The rows are grouped in 4 different ways at once. Each group adds its own fixed numbers to the row, and there is some noise. The rows also spread widely along 12 directions, which tell nothing about the answers.
In the rows, 128 means zero.
Known rows, each followed by its group in each grouping:
[148 117 116 122 143 157 115 125 118 130 116 111 137  99 113 169 141 152
 135 115 124 131 135 115 112 110 126 168 121  84 127]
V S k_443 k_486
[124 147 137 152 161  93 167 138 134 140 156 117 131 159  62 113 149 168
 100  56 128 119 113 135 161 103 139 158  73 110 145]
F M k_662 k_32
[113  82 162 159 112 121 115 116 120 192 149  71  77 214 122 162 120 122
 117 115 147 119 143  99 161 159 109 122 140 112 152]
F Q k_442 k_188
[131 120 106 157 161 126 161 136 154 146 109 138 104 127 113 176 200 135
 118 159 124 163 148  86 140 132 131 185 132 142 144]
W G k_383 k_987
[128 102 166 136 168  98 107 104 140 107 122 162 126 169 129 113 117 144
 110  91 125  91 113 110 168  87 168 154 109 127 128]
W Y k_442 k_592
[106 114 161  88 119 119  88 136  99 107 110 167 158 118 191 107 120 119
 190 165 136  70 102 166  88  96 157  72 134 152 135]
X Y k_443 k_987
[110 123 141 146 132 128 122 116  94 172 127 126 121 158  97 171 107 161
 133 131 123 119 167 105 103  90 107 185 115 126 161]
K Q k_383 k_32
[137 175 119 103 106 163 136  84 150  84 122 165 156  90 162 170  67 139
 176 160 126 161 151 125 108 117 121  76 142 125 155]
X S k_662 k_592
[124 159 189 163 125  84 168 115 181  93 138 215 123 213 100 129 107 158
 125 109 105 166 169 108 137 122 147 134 106  95 143]
V G k_443 k_188
[142 154 114 114  87 131 178 108 123  94 133 164 108 115 131 122 177 110
  92 102 127 129  96 184 168 111 139 108 152 133 143]
D M k_442 k_756
[112 111 142 109 135 113 106 153  89 155 159 147 121 165 123  98 121 113
 175 147 151 121 142 141 127 137 132  42  97 145 124]
K Q k_662 k_486
[106 129 154 185 106  97 150 153 131 137 131  99 131 138 108 136 184 140
  86 114 119 103 121 140 117 125 121 205 132 120 143]
D Y k_383 k_756
[123 127 123 125 102 126 132 152 102  96 132 118 171  75 141  92 110 126
 100 123 103 103 103 159  96 107 132 173 120 115 108]
F Y k_443 k_32
[138 129  85 156 150 130 170 119 133 150 136  96 103 109 107 142 183 123
  99 113 144 142 112 108 173 138 126 146 132 143 141]
K S k_383 k_987
[141 109 138 104  95 144 149 157 105 117 106 200 101 128 116 154 173 111
 118 182  82 164 167 139  85 123 113 169 158 110 119]
W M k_443 k_756
[103 187 118 148 144  76 156 141 178 131 126  75 183 124 166 109  68 152
 163 146 119 129 120 132 101 145  92 129 107 160 152]
F M k_442 k_32
[139  77 125  68 137 179 101 129  84 158  82 132 103 115 153 183 181 122
 172 167 123 114 143 123  92 103 120 114 164 108 138]
F Y k_662 k_188
[141 178 124  88 116 150 152  69 141 128  93 149 128 128 140 206 128 175
 174  91 125 120 114 146 124  64 114 128 155 105 202]
V G k_443 k_32
[128 127 137 134 110 114 177 156  93 118 120 191 116 128  92 120 221 119
 100 130 100 154 141 155 128 113 144 167 109 123 134]
D Q k_442 k_32
[121 123 125 128 115 109 149 161 126 161 160  90 110 150 108  89 124 113
 125 118 132 139 117 144 130 158  93 105 122 123 117]
F G k_662 k_486
[128 113 151 157  88 145 122 129 143 123 109 132 132 128 150 186 169 138
 110 126 112 120 142 118 115 125 136 189 161  89 147]
V G k_662 k_188
[146 130 161 130  86 123 139 116 173 113 132 128 109 176 143 134 136 105
 123  95 117 157 118 135 158 162 129  84 162  75 136]
V Q k_662 k_987
[120 106 102 133 169 121 114 161 123 150 132  93 139 113 147 127 115 122
 150 191 131 133 154 105 102 156 117 130 112 167 105]
F M k_443 k_756
[122 127 137 124 161 116 114 134 105 109 131 166 162 116  97 113 115 166
 126 104 129  96 122 140 119  63 155 180  75 122 122]
W G k_442 k_486
[142 138 108 106 149 159 132 122 106 148 109 118 137 114  95 171 124 162
 145 121 111 154 159 113  91  98  95 170 116  96 142]
K Q k_662 k_32
[142 140 107 111 112 171 108  98 133 109 122 124 134 103 178 172  88 120
 157 161 132 135 149 130 124 132 128  81 146 135 147]
D M k_662 k_32
[136 134 111  92 127 132 171 164  90 140 140 148 107 109  82 112 204 128
 134 110 130 145 118 158 119 117 123 101 121 110 134]
K Y k_383 k_592
[105 120 106 142 124 113 131 127 139 139 136 140 126 112 191 128 137  96
 139 204 134 123 139 118 136 156 134  91 146 216 131]
X M k_662 k_592
[105 150 144 114 135  96 161 169 119 181 107  98 136 147 107 161 179 169
 174 117 113 114 124 151  75 106  86 164 118 110 182]
F M k_443 k_32
[139 148 120 100 145 138 124 132 140 141 112  75 150 121 107 143 121 158
 157  93 116 129 113 142 107 108  89 145 126  91 136]
W Q k_662 k_756
[123 121 172 141 113  98 134 118 159 128 124 149  99 200 135  99  68 113
 124 137 104 150 152 119 112 136  99 137 153 122 123]
D G k_383 k_987
[113 103 140 150 128  94 160 173 109 148 118 159 103 144 118 113 252 100
 113 149 123 131 126 142 138 134 151 147 123 153 134]
D Q k_383 k_987
[115 124 128 131 106 123  99 163 114 110 135 103 166  97 163  74  70 112
 142 156 112 112 131 152  82 140 118 136 123 135 100]
D G k_383 k_32
[133  95 127 110  69 154 101 162  75 130 153  95 126  94 131  98 100  98
 123 129 115 104 112 165 103 145 114 122 141  96 111]
W S k_443 k_32
[140 173 131 131 147 135 159  90 178 100 125 161 130 149 123 178 104 156
 168 129 131 173 154  97 150 127 128  85 113 108 164]
W S k_443 k_188
[154 101 132 101 150 136  93 138 151 114 114 115 131 136 170 111 136  99
 161 127 125 142 117 122 143 161 151  67 138 102  98]
V Q k_662 k_987
[137  96 124 124 146 146 112 123  85 136 132 125 109 122 112 150 182 134
 116 107 156  99 116 136 152 102 159 128 110 117 133]
D Y k_442 k_486

New rows. What belongs after each?
[130 164 114 102 100 120 168 127 158 127 129 101 135 123 140  78  98 123
 137 107 106 148  99 164 112 140  72 105 156 121 113]
X G k_662 k_188
[127 120 102 104 146 136 130 129 106 157 147 104 114 126 125 128 171 125
 158 111 160 106  97 143 172 124 142  56 107 149 145]
W Q k_443 k_188
[157 103 107 124 137 163 114 130 134 155 124  33  99 127 126 153 136 117
 129 109 130 146 123 114 133 175  87 136 159  85 116]
D S k_443 k_756
[124  97 142 124 132 126  99 140 103  98 145 137 151 110 155 102 117 115
 127 132 147  86 101 143 137 116 183  98 107 131 112]
F Y k_443 k_987
[116 108 130 144 125 115 128 177 104 135 135 130 134 114 121 128 206 122
 132 144 138 106 115 148 127 136 150 147 115 138 133]
W G k_442 k_756
[127  94 156 119  73 129 101 144 110 133 119 112 115 149 169  97 119  82
 115 136  93 117 126 155 111 150 104 133 171 111 110]
D Q k_662 k_32
[148 138 121 149 125 137 134 119 168  94 130  90 157 118 141 121  79 123
  86 102  97 167 130 108 143 152 118 170 126  85  99]
F Q k_662 k_32
[159  87 118  96 157 149 136 133  98 143 121 111  84 140  75  89 166 127
  91  71 112 130 114 138 142 105 117 152 128  82  86]
D Y k_383 k_188
[166 140  70 105 139 183 143 136 122 111 143 125 130  65  92 150 142 136
 138 137 134 180 151 125 119 139 129 108 118 105 105]
V G k_662 k_756
[117 143 119 117 118 118 120 105 123 104 151 128 156 119 168  92  56 111
 140 141 141 107 106 152 149 119 137  70 121 170 121]
F Q k_443 k_756
[159 105 105  66 116 175 128 138 101 117  95 155 104  90 132 148 178 104
 142 161 102 149 130 145  98 116 111 120 170 103 112]
W Y k_662 k_756
[128 105 119 118 144 123 136 123  84 158 151 129  82 150  90  90 135 121
 120 111 139 106 121 141 153 107 129  97 112 154 126]
D Y k_383 k_32
[112 146 157 188 117  85 132 168 161  90 150 112 169 137 156  99 142 123
 124 118 133 127 120 137 142 178 161 131  94 118 130]
D G k_442 k_32
[105 137 151 175 122  79 131 148 174 129 153  94 146 151 148 100 130 125
 125 109 140  98  93 136 156 151 140 123 117 143 142]
W G k_662 k_987
[128 131 142 155 117  93 173 138 157 122 150 156 102 159 101 103 153 117
  87 120 106 155 131 120 156 146 122 135 130 130 126]
W Y k_662 k_592
[138 107 141 117 134 149 102 135 100 140 140 107 123 133  99 161 136 154
 151 108 146 105 133 133 112 115 139 114 118  88 137]
V Y k_443 k_756
[145 151  79 102 158 140 166 101 146 158 128  76 110 131 113 117 106 145
 127  81 133 146 105 125 149 122  78 125 139 126 127]
K G k_443 k_188
[116 136 158 143  94 106 122 120 147  93 126 161 156 143 148 100  59 118
 104 151  84 128 143 135 106 113 111 171 141 136 108]
W Q k_662 k_756
[132  82 102 140 138 153 113 127  66 131 132 155 114  90 112 124 141 118
  91 169 121 111 158 119 119  97 150 169 113 166 106]
D Y k_662 k_32
[118 110 135 129 114 138 112 152 138 145 100 104 132 120 191 191 202 114
 164 168 137 121 124 123 115 153 127 129 158 116 157]
F G k_662 k_486
[110 132 124 127 124 111 149 168 123 150 125 102 138 112 146 143 197 127
 167 146 155 117 104 151 118 142 135 104 124 137 166]
F G k_442 k_987
[136 117  82 132 169 128 155 136  90 129 126 110 147  65  91  96 156 144
  80  98 111 107  98 134 141  83 137 217  91 142 107]
F S k_443 k_32
[158 163 103  91 157 140 138  86 172  64  96 157 149 102 183 119 122 120
 138 118 115 138 104 147 160 108 145  91 143 139 116]
D M k_662 k_756
[122 144 167 117 112 124 116 106 153 105  95 147 150 148 157 139  75 148
 159 124  97 108 129 129  98  90 109 149 148  96 150]
W S k_383 k_188
[107 115 149 150  89  99 147 185 120 119 133 139 133 123 152 112 214  96
 120 155 123 118 110 159 123 156 145 143 143 131 130]
F G k_383 k_756
[114 105 113 148 156 109 113 131 127 141 117 107 135 112 146 118 146 127
 116 153 123  84 111 120 131 109 129 167 133 181 120]
W Y k_662 k_756
[112 121 126 131 138  92 156 138 111 174 143 146  90 177 105 102 136 122
 127 140 129 133 137 127 128 127  95 131 125 161 132]
K G k_443 k_486
[123 152 153 164 113 105 149 132 180 102 105 135 160 133 157 143 120 142
 132 142  90 148 147 109  99 143 112 174 143 103 135]
V S k_443 k_188
[123 160 148 146 159 102 164 121 147 109 107 185 147 149 108 153 109 159
 155 161 103 173 176  93 102 109 125 161  95 124 156]
F S k_442 k_32
[122 127 124 154 145 129 117 138 143 167 126  77 127 137 133 201 168 155
 168 136 159 127 142 101 123 150 123 133 122 111 167]
V G k_442 k_486
[145 103 108 150 162 137 122  77 144 119 123 115 110 133 151 148 106 114
  87 127 136 134 123  82 191 129 141 155 132 139 114]
F S k_442 k_486
[102 147 151 129 145  88 142 139 123 131 128 134 155 139 130 131 155 156
 157 119 147  91 103 147 122  94 140 117  95 135 163]
F Y k_442 k_486
[134 146 102 129 142 144 138  92 131 123 136 116 140  98  98 128  53 154
 122 120 128 124 126 119 124  83 113 152 114 137 137]
W S k_383 k_987
[121  91 172 131 156  79  97 166 150 128 119 119 126 175 160  65 139  98
 157 127 117 101 100 126 141 155 142 102 126 124 109]
W S k_383 k_987
[122  95 139 133  85 139 129 159  84 144 171 124  99 135  92 113 178 119
 105  89 150  92 102 166 158 123 153 113 120 102 134]
W G k_383 k_188
[141 102 148 144 152 123 151 152 127 135 121 164  96 158  77 148 210 139
  90 110 103 158 164 114 133 124 142 190 113  96 125]
D M k_662 k_592
[105  91 156  95 126 136  78 146  47 158 136 138 146 129 115 134 131 145
 163 124 149  59 124 163  98  64 149 119  93 123 142]
F Q k_662 k_486
[136 135 106  93 149 115 172 117 124 177 101 107  87 148 107 119 213 125
 125  85 117 130  91 157 153 100  85 134 146 136 143]
D Q k_662 k_486
[137  82 153 148 160 148  75 119 122 103 126 131 137 135 146 172 140 133
 126 135 147 102 140  93 151 124 186 136 112 106 121]
F Y k_662 k_756
[121 137 161 146 125  92 153 123 153  98 156 169 129 175 130  87 111 124
 100  99 121 121 120 139 172 124 156 102 105 129 122]
F M k_662 k_188
[137 118 104 117  84 144 140 163 121 152 133  88 114 112 129 118 125  94
 125 162  92 170 144 134  98 174  72 129 156 112 111]
W Q k_662 k_32
[108 113 190 148 138 100  91 151 141 119 112 121 171 162 159 154 124 147
 153 123 124 110 140 112 106 127 152 163 107  91 147]
F Q k_442 k_592
[139  96 112  99 135 169 103 102  92 176 116  93 100 132 115 159  94 131
 145 138 131 127 151 121 102 101  94 132 145 129 135]
D Q k_662 k_987
[100  84 173 164 134  99 101 173 100 150 128 145 138 158 126 132 136 134
 119 165 105 100 168 112  91 121 145 195 102 134 127]
F M k_662 k_32
[120 170 128 104 136 118 155 120 121 128 105 158 152 119 124 145 118 160
 172 134 117 132 134 140  84  83  96 140 120 123 160]
K S k_443 k_486
[131 177 115 151 131 122 188 125 130 116 169 162 125 140  65 159 138 161
 118 112 144 168 156 130 142 124 134 117  89 122 155]
K M k_443 k_756
[103 108 188 138 110  84 106 158 114  97 119 171 165 153 167  83 110 120
 129 135 102  85 117 152 107 108 159 165 115 124 122]
F G k_442 k_32
[148  75 124  73 120 168  89 129  89 153 108  88 101 132 157 143 139  97
 139 129 123 117 111 140 125 134 110 116 171  96 108]
F Q k_443 k_756
[137 123 172 146 129 135 132 135 123 126 120 145 110 168  98 188 184 151
 148 105 124 146 156 115 130 132 144 144 111  65 168]
D S k_443 k_32
[120 131 121 142 110 128 106 141 122 108 161  86 171  95 156 100  68 125
 116 122 134  94 109 148 132 135 145 116 105 133 117]
F M k_662 k_32
[141 130 108 120 154 119 160 112 121 112 132 155 120 123 119 106 142 127
  90  98 117 122 104 138 175  98 153 143 108 144 121]
F M k_443 k_32
[130 117 123  93 194 100 138 168 122 173  89 106 133 144 105 101 198 142
 163 108 111 130 113 132 100 109 102 155 114 120 122]
K Q k_662 k_987
[129 139 125 106 176 100 163 153 136 144  92 118 137 135 118 112 203 154
 145  94 110 121 100 137 112 104 108 158 119 112 131]
K Y k_443 k_188
[130 134 163 126  99 148 135 115 105 110 147 172 123 141  81 166 137 158
 119 101 134 132 141 141 116  93 140 132 111  74 143]
X Y k_662 k_486
[130 168 111 122 152 124 136 149 157  98 102  92 197  63 151 117 151 158
 155 102 123 112  92 160  95 102 132 159 109 116 135]
D G k_662 k_987
[137 135 125  82 127 127 144 137 130 157 113 116 100 146 122 136 171 128
 160 113 118 121 105 163 124 117  93  97 155 119 150]
W M k_662 k_756
[109 130 157 136 122  94 125 142 115 112 143 177 148 159 135  98  97 123
 130 146 120 129 148 132 113 121 135 124 101 137 117]
K Q k_443 k_486
[123 125 115 120 107 142 109  87 112 118 143 103 136 107 148 102  37 125
 110 132 129  91 109 144 119 100 107 128 153 157 107]
X Y k_383 k_756
[118 151 134 172  97  96 151 133 156  91 132 112 171 111 167 110 146 114
  83 103 127 115  88 147 155 140 151 164 133 128 133]
K Q k_442 k_987
[119 113 112 167 106 140 127 146 107 104 142 145 163  66 123 139 148 123
  82 159 122 117 136 130 121 109 165 190 107 147 117]
W Q k_662 k_987
[123 147 146 132 150  88 135 160 168 122  81 116 168 125 169 123 162 140
 177 138  89 127 117 125  89 140 114 159 132 112 139]
V S k_443 k_32
[102 111 137 163  90  86 145 129 119 162 147 107 102 153 139 107 144 109
  97 140 126  82 105 145 139 135 112 141 161 178 139]
V Y k_443 k_756
[140 129 129 123  54 148 151 158  96  95 149 152 125 101 122 109 165 101
  89 105 112 137 111 174 128 137 138 143 148  80 122]
K G k_383 k_32
[152 106 123 126 163 115 157 153 146 108 125 122 123 130 105  62 159 115
  74  90  92 153 109 122 150 138 129 164 118  96  67]
F Y k_662 k_188
[118 182 124 150 131 124 174 158 130 106 172 140 159 111  70 123 154 171
 149  95 158 146 138 153 130 120 154  92  57 107 152]
D G k_383 k_188
[146 156  75 121 120 162 165 103 119 126 123 119 129  87 117 173 135 135
 116 142 129 171 142 125 126 121 101 147 142 130 140]
K Q k_442 k_756
[111 110 168 141 102 108 111 154  98 136 152 121 128 159  96  79  86 133
 114 109 117  97 135 160  93 111 112 165 120 114 111]
D G k_383 k_756
[101 164 143 158  86 102 148 154 123  90 158 134 188  93 132 101  99 140
 119 132 118 105 116 162 100 116 141 134  97 130 140]
F Y k_662 k_32
[128 164 125 133 144 108 143 124 173 115 106 118 168 118 143 128  80 159
 154 131 113 141 130 121  89 114 109 159 125 123 136]
V G k_442 k_987
[128 125 136 138 125  98 125 109 158 105 107 115 139 133 177  68  98  99
  95 114  94 105  94 143 144 121 108 163 154 144  99]
D S k_662 k_486
[103 135 112 111 103 111 175 179  92 179 127 134 114 113 120 127 206 117
 168 177 122 134 131 161  90 133  95 111 133 162 164]
F G k_662 k_32
[135  93  91  92 170 161  81 150  97 131 120  93 165  71 156  93 125 118
 157 151 130 114 122 129 110 128 137 107 107 145  73]
X Q k_662 k_188
[111 129 148 117 121 123 121 110 113 174 141  99 107 176 117 134  90 151
 157 102 142  86 131 152 119  98  98  92 127 136 164]
D M k_662 k_188
